The rows are grouped in 4 different ways at once. Each group adds its own fixed numbers to the row, and there is some noise. The rows also spread widely along 15 directions, which tell nothing about the answers.
In the rows, 128 means zero.
Some rows, each with its group in each grouping after it:
[123 167 133 132 173 165 103  92 105 140  99 137 213 164  95 123 184 114
 159  95  93  72 148  89 118  70 216 117 184  82 154  89 158 134 160 166
 106 139 124 115 199]	K_39 (1) K_266 Rura
[150 152 107 161  66 108 119 165 125 111 136 121 147 158 126 176 177 142
  87  78 115 129 145 143 161 153  84 119 152 153 121 151  74 124 160 147
 174 116 135 135 115]	K_870 (0) K_544 poge
[139 136 119 154 151 104 119 139 131 101 116 120 142 152 166 173 149 151
 121 114  59 130 101  92 124 136 191 133 101 141 109 126 106  79 132 127
 145 104 104 128 119]	K_39 (2) K_454 Rura
[ 98 147 129 140 135 162 125 112 108 131 107 133 125 178 125 136 126 129
 153 143 114 105 128 103  74 134 168 132 135 134 154 129 196  93 138 133
 102 114 148 155 142]	K_590 (3) K_969 poge
[132 145 112 121 161 176  91 139 129 112 103 130 130 105 111 179 110 202
 140  80 139 110 106 112 128 162 152 150 147 112 106 149 132  99 121 155
  92 135 123 123 161]	K_142 (3) K_343 tugit
[136 125 132 122 142 134 135 102 109 153 120 132 126 128 128 125 127 115
 134 133 101 117 147 112 128 123 150 117 123 133 122 115 155 129 137 138
 120 119 127 118 157]	K_870 (4) K_544 Lidol
[114 125 115 124 169 122 119 132 105 147  81 139 141 119 143 102  93  82
 131 130 178  88 106 160 121 149 130 109 177 147 156 161 129 161 150 132
 135 153 114 145 160]	K_590 (4) K_343 tugit
[121 142 132 146 108 100 126 120 131 101 114 150 151 132 146 153 139 194
 118  91  89 171 130 103 135 131 153 136  56 164 153 115  93  89  92 207
 149 125  85 118 116]	K_142 (1) K_969 finu
[126 134 103 129 102  88 128 140 140 137 131 126 135 104 119 100 130 149
  90 113 156 173 139 163 166 126 114 115 115 161 154 106  52 148 114 136
 194 139  99 125 115]	K_870 (0) K_454 finu
[141 154 143 145 154 114 141 137 149 110  88 135 130 118 152 124 127 130
 170 118 135 123  79  88 156 114 173 128  88 108 130 118 110 136 106 128
 147 126 101 103 134]	K_142 (2) K_774 Lidol
[144 131 152 129 121 143 149 124 133 136 121 130 100  97 107 134 138 126
 183 137  98 119 131 114 163 138  88 123  95 164 132 120 132 143 146 124
 121 143 122 103 101]	K_39 (0) K_774 finu
[122 141  97 135 102 144 117 137 118 128  97 140 138 164 118 114 132 133
 129 115 147 121 117 136 146 153 116 126 132 148 170 144 118 127 127 148
 140 119 133 133 123]	K_39 (0) K_266 poge
[112 132 111 124 131 130 122 134 127 137 143 114 113 112 117 151 119 154
 137 127  98 134 138 136 112 134 133 122 127 160 140 105 117 115 147 134
 141 142 120 134 124]	K_39 (0) K_454 tugit
[112 117 114 152 143 143  90 138 111 122  89 138 134 151 135 153 134 125
  91 131 108 105 144 171 106 172 120 103 175 175 135 172 133 104 130 150
 103 133 131 190 119]	K_590 (2) K_454 finu
[108 180 168 179 109 111 137 123 135 109 131 141 110 130  99 139 155 106
 141 120 191 115 141 139 127 151  95 129 152 138 118 143 182 163 138  89
 139 175 143 139 147]	K_142 (3) K_454 Rura
[128 140 126 143 136 128 141 149 131 122 118 129  98 159 159 172 103 137
 129 138 105 106 121 110 129 128 130 111 130 100  97 159 145  98 102 167
 116  96 119 143 125]	K_142 (3) K_774 Lidol
[126 152 149 130 143  77 143 103 130 153 146 123 117  90 118 138 101 151
 130 105 141 150 153 119 150 121 118 137 111 112 105 120 130 154 110 167
 144 160  95  99 152]	K_870 (0) K_774 poge
[144 150 143 130 109 101 145 128 130 148 160 120  99 140 136 167 139 118
 141 147  89 125 158 113 123 112 150 128 129  98  87 123 142 105 131 109
 134 111 129 135 112]	K_870 (2) K_969 tugit
[119 152 137 127  79 199 178 139 112 131 121 180 138 193 130  97 149  80
 192 169 127  67  93 109 133  88 124 137 125 116 185 112 179 138 159 125
 122  91 165 116 139]	K_142 (0) K_343 finu
[147 128  93 120 140 137  85 150 112 129 100 154 165 143 151 112 169 143
  72 122 175 130 116 160 146 160 159 142 188 111 119 170  77 133 117  87
 134 132 116 169 141]	K_39 (4) K_774 Rura
[143 111  89 156 119 132 105 158 117 115  70 140 144 176 158 141 125 103
  72 113 139 102 123 150 156 182  89  82 160 163 121 203 101 122 116 168
 124  97 131 161 124]	K_39 (3) K_544 Lidol
[175 145 103 116 110 148 136 134 122 144 134 137 119 139 108 113 145 121
 125 125 157 113 112 124 188 142 108 150 148  96 100 154 116 147 131  71
 138 105 150  98 134]	K_870 (0) K_774 Rura
[102 172 118 143 106 124 128 123 128 135 124 132 116 150 119 130 131 161
 127 118 160 145 146 124 118 105 153 129 134 109 157 108 136 108  98 150
 151 123 123 139 128]	K_590 (3) K_774 Lidol
[ 97 193  99 118 108  97 120  73  76 182 122 157 151 199 112  82 114 118
 106 136 180 139 179 144 112 111 188 155 157  92 202 110 160 115  95 172
 164 117 118 119 142]	K_142 (2) K_266 tugit
[155  87 116  93 117 157 122 143 119 145  98 174 132 109 148 102 124 122
 132 164 125 122 133 152 162 138 120 126 135 110 131 174 109 136  84 158
  90 134 111 148  92]	K_590 (1) K_774 tugit
[117 172 152 171  84  94 103 168 136 100 106 157 158 138 140 168 171 137
 108 103 168 125 140 166 143 150 107 131 170 115 110 178 104 147 117 165
 141 169 108 172 118]	K_142 (4) K_454 poge
[128 146 125 153 138 129 117 132 131 112 111  88 115 117 101 141 172 144
 161  93 125 131 108 105 121 172 145 133 114 199 156 100 110 122 198  60
 168 156 127 127 129]	K_39 (4) K_343 poge
[145 127 116  78 128 136 175 139 116 172 158 139 123 127 155 101  98 116
 165 170 108 114  93 106 162  72 156 144 112  64 126 110 115 145 128 129
 142  97 113  89 133]	K_870 (0) K_774 poge
[123 114 142 117 146 122 128 120 126 141 113 115  85  96 124 128 104 131
 163 162  99 141 145 135 117 148 135 123  94 156 139 128 150 110 114 142
 115 164 100 149  79]	K_142 (1) K_454 poge
[155 118  91  94 141 141 130 122  87 164 119 143 136 138 134 107 111 109
 122 130 132 103 113 139 158 143 139 141 154 122 138 153 118 132 144 120
 126 107 128 104 138]	K_590 (2) K_343 tugit
[129 112 116 125  73 112 169 113 139 139 168 140  86 133 114 116 122 127
 113 151 102 148 166 123 148 120  80 108  80 144 112 122 157 130  99 136
 120 104 141 131 121]	K_39 (1) K_454 poge
[111 161 113 118 153 106 131 125 135 142 131 114 102 122 132 130  87 167
 143 129 141 145 123 112 110 121 170 142 112 111 144 104 123 104 104 135
 159 127 102 121 126]	K_142 (0) K_774 tugit
[159 131 155 116  97 117 141 143 110 142 174 119 113  99 121 173 171 147
 153 131  77 146 155 129 152 140 117 148 121 124  93 123 117 124 162 119
 140 150 110 113  92]	K_142 (3) K_544 poge
[118 142 123 133 140 135 115 126 151 118 127 125 131 105 105 141 136 158
 135 103 125 128 140 116 120 115 150 116 129 127 121 108 124 129 120 127
 122 148 124 135 156]	K_39 (1) K_454 tugit
[122 122  89  94 106 160 123 136 119 157 155 122  90 118 100 121 108 161
 119 146 136 136 146 163 130 142 102 132 141 134 138 126 130 118 126 117
 125 126 144 146 117]	K_870 (0) K_454 poge
[144 158 113 102 106 149 143 146 102 157 146 129 107 137 116 132 136 119
 163 132 139 111 114 129 159 117 117 146 150 108 143 123 118 129 164 107
 149 115 129 104 112]	K_39 (0) K_343 Lidol
[159 126 145 130 117  76 152 117 151 147 185  86  76  76 108 156 152 148
 128 120  85 167 174 115 152 123 121 122 103 129  66  91 117 115 136  79
 162 134 104 124 105]	K_590 (0) K_343 Rura
[137  95  82  98 151 148 101 140 119 138 105 124 136 129 152 135 112 163
 123 146  59 135 112 122 130 131 186 121 108 136 138 126  92  76 108 166
 112 102 102 144  99]	K_39 (2) K_454 poge
[132 127 141 123 140 120 121 113 134 146 123 124 123  91 111 143 119 147
 131 113 103 131 167 134 142 120 122 113 128 129 107 123 129 121 106 185
 110 140 101 135 125]	K_590 (0) K_343 finu

New rows, each followed by its group in each grouping:
[118 137 133 122 143 124 153  70 110 161 134 142 139 137 107 101 107 128
 125 127 121 124 160 104 131 105 155 123 111 127 137  96 172 130 118 168
 121 116 117  98 177]	K_142 (3) K_343 finu
[128  97  82 113 127 160 149 119 125 130 133 123  91 148 126 112  94 157
 130 144  79 130 114 103 127 143 129 118  68 169 147 118 149  89 118 129
 114  83 145 119 129]	K_142 (1) K_454 poge
[133 132 132 137 136 112 131 150 126 125 120 117 114 114 146 144 135 117
 142 134 120 120 109 131 135 146 125 119 131 155 133 129 107 124 155 106
 157 140 103 138 105]	K_39 (0) K_343 Rura
[101 159 143 172  84 101 149 128 135 122 166 131 105 190 140 144 177 104
  98 159 134 131 173 127  73 114 148 110 162 115 109 119 176 105 136  63
 149 110 152 198 131]	K_590 (3) K_969 Rura
[123 160 129 165 148  80 116 113 150 130 113  72 100 130  93 145 126 132
 122 104 130 144 163 124 124 153 140 100 129 159 120 115 131 117 132 118
 166 151 112 139 115]	K_142 (3) K_454 poge
[120 102 111  91 164 148 136 129 104 162 119 139 124 106 133  68 111 101
 141 163 164 115 106 146 128 132 132 120 148 140 158 134 126 171 145  81
 121 153 123 136 150]	K_39 (1) K_774 poge
[102 126 134 138 120 116 151  94 120 135 139 151 120 138 123  99 114 117
 103 128 158 124 156 129 112 132 108 114 122 146 135 127 183 149 115 143
 116 139 133 145 181]	K_142 (1) K_343 poge
[121 137  79 139  99 131 138 162 160 111 121 123 113 152 135 157  98 158
 118 118  95 117 118 122 137 114 122  87 106 132 131 125 110  92 103 179
 143  76 138 141 131]	K_142 (4) K_454 tugit
[132 160 129 123 108 128 109 138 122 135 124 133 136 119 119 149 167 158
 152 119 130 143 143 128 124 135 163 150 136 121 141 116 109 111 135 122
 148 145 116 134 108]	K_39 (4) K_544 tugit
[142 159 171 123 103 129 138 113  96 143 135 149 140 140 132 127 178 124
 179 146 110 139 133 102 131 134 161 187 102 126 151 114 143 126 152 111
 141 152 112 103  96]	K_39 (0) K_544 poge
[142 158 153 153  89 129 135 166 159 104 155 131 125  89  96 174 184 163
 147  83 135 122 140 128 167 121  86 113 142 109  80 126 113 162 148 118
 126 160 137 132 159]	K_142 (4) K_774 poge
[129 117 135 162 138 110 137 140 147 109  92 137 144 154 165 119 133  87
 124 143 103 100 100 112 128 125 156  99 113 141 119 142 132 139 127 124
 135 120 125 146 145]	K_870 (2) K_454 poge
[138 146  84 117 105 138 118 119 102 162 107 109 105 182  99 124 112 124
 116 137 139 123 162 143 143 150 129 124 158 124 153 147 139  90 116 155
 138  96 135 140  88]	K_142 (3) K_343 poge
[ 98 158 141 143 106  68 156 134 132 159 162 117 132 166 142  97 152  57
 109 177 139 123 176 152  97  61 164  92 179  95 141  97 133 151 141  95
 184 141 119 178 125]	K_870 (1) K_454 poge
[ 88 176 114 116 148 119 151 154 113 144 161 127 126 139 135 138  80 131
 141 122 168  97  91 145 111  99 130 132 162  91 140 121 138 154 156 137
 151 135 126 120 183]	K_142 (0) K_454 poge
[ 81 148 145 130 128 114 141 135 107 134 127 155 132 112 148 126 111 129
 137 136 164 124 119 157 107 121 126 124 136 152 172 117 134 145 143 155
 151 157 101 146 153]	K_142 (4) K_343 finu
[151 121 102 106 120 119 137 148 130 152 134 118 100 114 127 135 115 127
 119 129 121 128 147 141 167 116  98  91 139 107 100 142 106 127 106 145
 126 109 121 135 110]	K_39 (1) K_544 Lidol
[151 110 154 119 134 125 148 131 131 134 158 140 136  89 127 130 161 121
 143 134  94 127 137 125 148 115 132 116 123 122  85 106 123 153 149 102
 125 146 116 129 149]	K_142 (0) K_969 Rura
[127 148 135 137  95 122 156 127 100 141 159 156 123 166 141 148 131 107
 113 143 110 106 136 140 136 133  96 147 143 133 119 149 147 135 148 131
 135 116 135 121 136]	K_870 (0) K_454 finu
[125 146 133 113 154 120 100 121  96 154 141 151 189 106 121 128 165 136
  86  96 160 121 149 163 130 122 155 135 202 112 112 127  93 171 162 120
 131 167 115 140 202]	K_870 (4) K_969 finu
[ 92 163 103 107 135 143 131 126  93 156 137 138 110 129 115 110  87 147
 134 134 199 128 107 161 119 145 119 156 151 138 175 140 144 136 137 110
 144 139 129 117 140]	K_590 (3) K_454 finu
[139 144 105 136 103 129 126 165 110 117  86 146 142 162 151 129 124 124
 131 114 154 110  81 140 167 163 108 145 131 148 165 169  91 128 141 158
 162 122 116 121 102]	K_142 (0) K_343 poge
[163 109 147 154 106 111 129 113 170 114  78 142 133 128 128  88 168 104
 133 147 104 146 142  98 171 142 148 110  70 145 107 135 123 135  90 114
 123 127 118 139  99]	K_39 (4) K_454 poge
[125  99 118 123 135 139 144 100 119 158 159 125 111 139 117 121 134 123
  96 152  75 120 183 132 112 121 120  99 149 148 107 113 154 121 135 117
 106 109 141 156 153]	K_590 (0) K_774 finu
[162 148 140 151 106 113 164 174 162 116 172 113  92 106 121 187 157 125
 145  99 111  97 118 111 183 112  66  90 143  96  40 144 111 163 158  92
 129 112 144 113 161]	K_39 (4) K_774 Lidol
[140 145 182 177 147  93 107 116 106 110  35 145 195 185 177 104 191  58
 156 154  93 118 114 110 122 167 208 156 115 183 186 147 111 129 156 138
 170 175  73 138  68]	K_142 (0) K_454 poge
[152 118 104 117 181 103 117 124 117 154  76 106 140 131 143 117 101 103
 120 127 100 114 118 130 154 140 163  95 133 152 132 144  84 120 135 145
 146 110 101 124 122]	K_870 (4) K_969 finu
[120 122 178 156 112 134 148 140 148  99 137 154 135 112 154 127 192 111
 149 139 120 127 126 105 112 108 145 117 112 141 119 100 133 149 148  88
 130 158 115 158 149]	K_39 (1) K_343 Lidol
[134 141 154 139  93  87 161 112 130 135 205 136  74 115 125 160 139 145
 106 139 124 156 165 125 140 148  92 149 110 119  56 138 169 127 114  80
 127 132 129 125 133]	K_39 (3) K_454 Rura
[183 103  85  93 155  84 160 114 106 179  99  79  86 113 105  73  74  77
 153 134 112 135 116 131 211 159  94  95  77 184 153 143  87 146 146 116
 176 114 104  65  73]	K_142 (1) K_969 poge
[156  80 118 127 122 146 156 126 133 128 106 139 100 125 135 116  99  97
 140 152  78 103 110 118 166 164  75 106  79 178 113 159 149 142 128 141
 106 105 140 112 117]	K_870 (0) K_454 poge
[158 150  99 131  96 125 138 154 114 137 109 133 139 156 126 122 147 106
 141 117 113 112 108 131 195 115 124 116 127 127 153 130  82 131 143 146
 170 104 123  98 102]	K_142 (2) K_454 Lidol
[ 84 180 132 130 121  96 142 114  81 148 156 141 150 146 130 121 132 128
 132 117 162 130 117 142 102 120 151 167 142 142 183 103 137 153 179 129
 182 160 115 107 174]	K_870 (4) K_454 poge
[149 102 109 119 137 165 116 115 111 144 112 126 147 141 101 119 156 116
 127 132  83 105 151 121 146 145 137 112 143 152 126 130 134 129 156 130
 103 125 139 127 138]	K_39 (3) K_454 poge
[134 129 121 135 106 143 110 129 165 114 108 114  75 102  99 122 138 180
 135 126 151 169 144 127 126 169 125 135  93 158 128 116 129  97  95  97
 132 139 127 165  92]	K_142 (0) K_343 poge
[ 85 185 130 151 148 155 118 148 149 102 107 123  95 172 146 163 111 155
 172 145 146 105  82  93  64 123 192 147 128  95 130 127 188  80 118  92
 109 114 149 166 137]	K_39 (2) K_454 poge
[ 94 166 143 158 102 123 139 138 142 111 134 149 124 120 122 129 145 154
 143 113 172 139 123 129 125 127 107 134 115 151 154 111 124 150 126 119
 153 151 124 133 146]	K_39 (0) K_774 finu
[133 191 168 141 141  81 128 108  90 163 151  81 105 111  87 185 157 127
 177 100 102 124 173 128 128 139 134 153 163 134 127 117 143 127 195 121
 158 182 104 104 104]	K_590 (4) K_774 poge
[107 131 138 132  74 119 176 125 102 143 169 167 120 146 144 115 146 108
 137 154 114 125 136 140 132 115 101 126 109 143 151 119 151 142 149 123
 143 115 133 128 141]	K_590 (4) K_266 finu
[134 182 175 115 123 112 136 127  96 145 161 154 128 116 153 175 152 147
 159 120 140 127 124 115 131 113 168 197 151  55  92 139 145 118 139 125
 122 153  94 113 139]	K_590 (4) K_343 Lidol
[102 131 129 128 129 120 131 141  87 136 123 150 153 149 168 154 119 129
 116 129 108 106 121 144 107 135 139 129 151 137 153 144 132 116 151 197
 130 137 101 151 146]	K_142 (4) K_343 poge
[115 178 183 191 148  87 128  98 133 115  85 101 122 179 135 152 156  86
 169 139  87 115 143  85  92 150 180 142 108 167 142 125 175 104 153 119
 148 153 107 140  94]	K_39 (0) K_454 poge
[108 144 127 129  98 130 123 131 121 136 143 133 137 131 114 131 166 143
 140 137 112 140 149 134 116 114 151 132 130 135 155  95 124 122 151 128
 143 145 122 146 125]	K_39 (4) K_454 poge
[116 141 112 135  95 180 146 135 108 112 107 144 121 156 118 135 134 145
 196 129  95 108  91 100 137 134 130 130  77 162 204 109 154  99 148 159
 140 109 136 101 107]	K_142 (3) K_266 Rura
[161 139 153 156 152 107 110 104 133 133 115  97 118 134 110 149 187 110
 122 127  84 128 166 117 129 167 162 134 144 165  89 133 128 118 167  52
 137 145 123 139 116]	K_870 (4) K_454 finu
[ 91 147 145 160  66 134 198 123 128 120 146 165  95 145 121 140  87 110
 174 128 114  97 127 106 148  94  51  94  68 146 150 121 208 147 115 216
 113 106 149  92 157]	K_590 (3) K_454 Lidol
[148 101 106 102 158  86 146 120 110 161 174 110 117  99 141 129 111 128
  85 118  94 142 148 141 153 121 128 111 136 127  86 129  94 140 136 119
 141 129 100 114 154]	K_590 (1) K_454 Lidol
[134 118 125 112 171  95 128 134  91 162 114  96 117 124 155 141 115  97
 146 159  59 123 133 147 123 136 161 104 135 164 152 122  96 107 169 147
 163 143  77 135  83]	K_142 (4) K_454 Lidol
[158 131 135 128 188  58 127 128 122 129 105  96 129  65 148 156  98 151
 141  85 118 149  90 109 180 164 147 134  90 154 104 141  70 132 132 153
 169 159  52  72 116]	K_39 (3) K_343 Rura
[141 101 108 112 184 162 119 108 117 149 120  98 109 130 107 117 122 114
 141 152  74 105 138 120 102 157 159 120 139 172 131 110 143 113 171  73
 118 131 137 136 135]	K_142 (0) K_454 tugit
[106 167 148 167 126 104 129 182 141 105 181 118 148 119 134 219 163 140
 105  82 108  91 134 152 119 110  89  97 202 119  74 134 100 153 189 133
 141 154 124 158 180]	K_39 (0) K_454 finu
[140 122 126 132 122 133 163 120 135 135 121 123  46  97 100 109  80 109
 173 148 143 122 110 130 165 172  54 118  77 172 124 152 176 141 121  91
 121 128 144 101  99]	K_590 (0) K_454 Rura
[124 158 104 141 173  97 127 142 128 138  81  51  67 147 129 150  96 111
 187 149  84 121  99 104 106 141 180  91  99 177 166 104 125  61 151  91
 179 106 111 137  47]	K_39 (2) K_969 Rura
[132 172 116 129 116 153 125 109 100 134 107 147 140 192 125 113 152 127
 130 118 155 112 126 105 130 125 175 164 145 104 159 131 147 106 129 121
 136 107 130 117 142]	K_142 (1) K_343 Lidol
[161 124 136 127 159  79 136  99 142 144 122 102 111 113 129 123 131 133
 128 127  93 153 153  90 157 126 163 124  94 118  91 125 115 121 102 121
 134 133  91 113 114]	K_39 (1) K_774 poge
[123 107 121 120 121 159 140 123 113 135 140 164 129 127 128 117 131 138
 110 142 121 119 142 144 132 143  91 120 134 159 131 132 137 144 132 136
 106 129 136 142 159]	K_142 (0) K_774 finu
[112 146 127 155 146 131 132  66 135 126  85 122 110 121  70  86 111 130
 152  96 163 134 154  97 115 158 125 113  77 199 176 100 188 141 116 122
 130 150 147 101 171]	K_142 (1) K_544 tugit
[124 166 173 149 136 109 148 149 133 115 158 122 123  91 135 192 147 150
 180 102 101 109 107 100 129 104 138 136 124 110  99 108 132 144 167 131
 135 162 112 106 159]	K_870 (2) K_774 poge
[140 141 143 152 123 139 123 160 127 108 109 140 141 135 143 166 151 130
 143 109 120  97 104 122 144 154 108 136 146 136 115 163 116 143 154 136
 126 144 128 132 133]	K_870 (0) K_774 poge
[159 134 111 145 134 113 114 155 134 110  44 158 162 157 171  85 137 100
 123 134 175 124  73 129 171 170 155 143 120 145 160 177  62 145 102 115
 172 129  96 124  96]	K_142 (0) K_774 tugit
[111  85  87 137 154 150 125 130 125 120 117 131 144 166 153 108 120 124
  81 142  83 112 117 127  95 149 148  94 132 180 139 123 127 114 147 121
 124 102 139 170 173]	K_142 (0) K_454 poge
[123 133 133 117 134 130 137 132  95 123 121 154 152 129 156 156 133 149
 152 123  86 125 104 109 126 122 151 140 100 137 147 129 125 108 134 178
 121 132 101 116 126]	K_39 (1) K_969 Rura
[148 165 144 126  83  54 141 102 115 144 134 138 128  92 120 147 133 169
 143  93 107 187 156 109 178 134 130 160  50 142 140 111  92 119  95 200
 177 145  74  65  89]	K_39 (4) K_544 tugit
[148 120 114 138 124 117 114 108 119 149 130 114 145 145 112 133 160 110
  90 119  87 120 187 134 128 143 144 112 166 159 125 114 111 120 157 124
 150 126 122 142 139]	K_870 (0) K_343 tugit
[141 151 171 159 168  69 121  64  97 140 117 139 147 124 126 149 140 123
 104  78 121 134 164 105 138 157 147 146 125 146  83 147 159 140 125 155
 114 155 100 100 179]	K_590 (2) K_969 Lidol
[114 101 125 121  82 129 175 131 127 146 151 160 105 134 138 102 113  97
 131 184  81 122 148 150 145  96  89  80  92 150 143 108 147 135 111 167
 125 104 132 143 111]	K_142 (2) K_454 finu
[105 116 163 146 128 109 162 120 124 129 167 154 108 102 153 145 119 117
 109 136 129 116 138 137 113 136  89 117 131 144  83 144 171 153 139 119
 104 139 124 150 184]	K_590 (4) K_343 finu
[ 87 180 145 154 112 103 118 142 136 116 159 142 135 122 134 179 148 176
 104  96 157 140 145 140  95 108 145 127 154 109 113 112 124 122 125 138
 141 144 123 162 171]	K_870 (2) K_969 finu
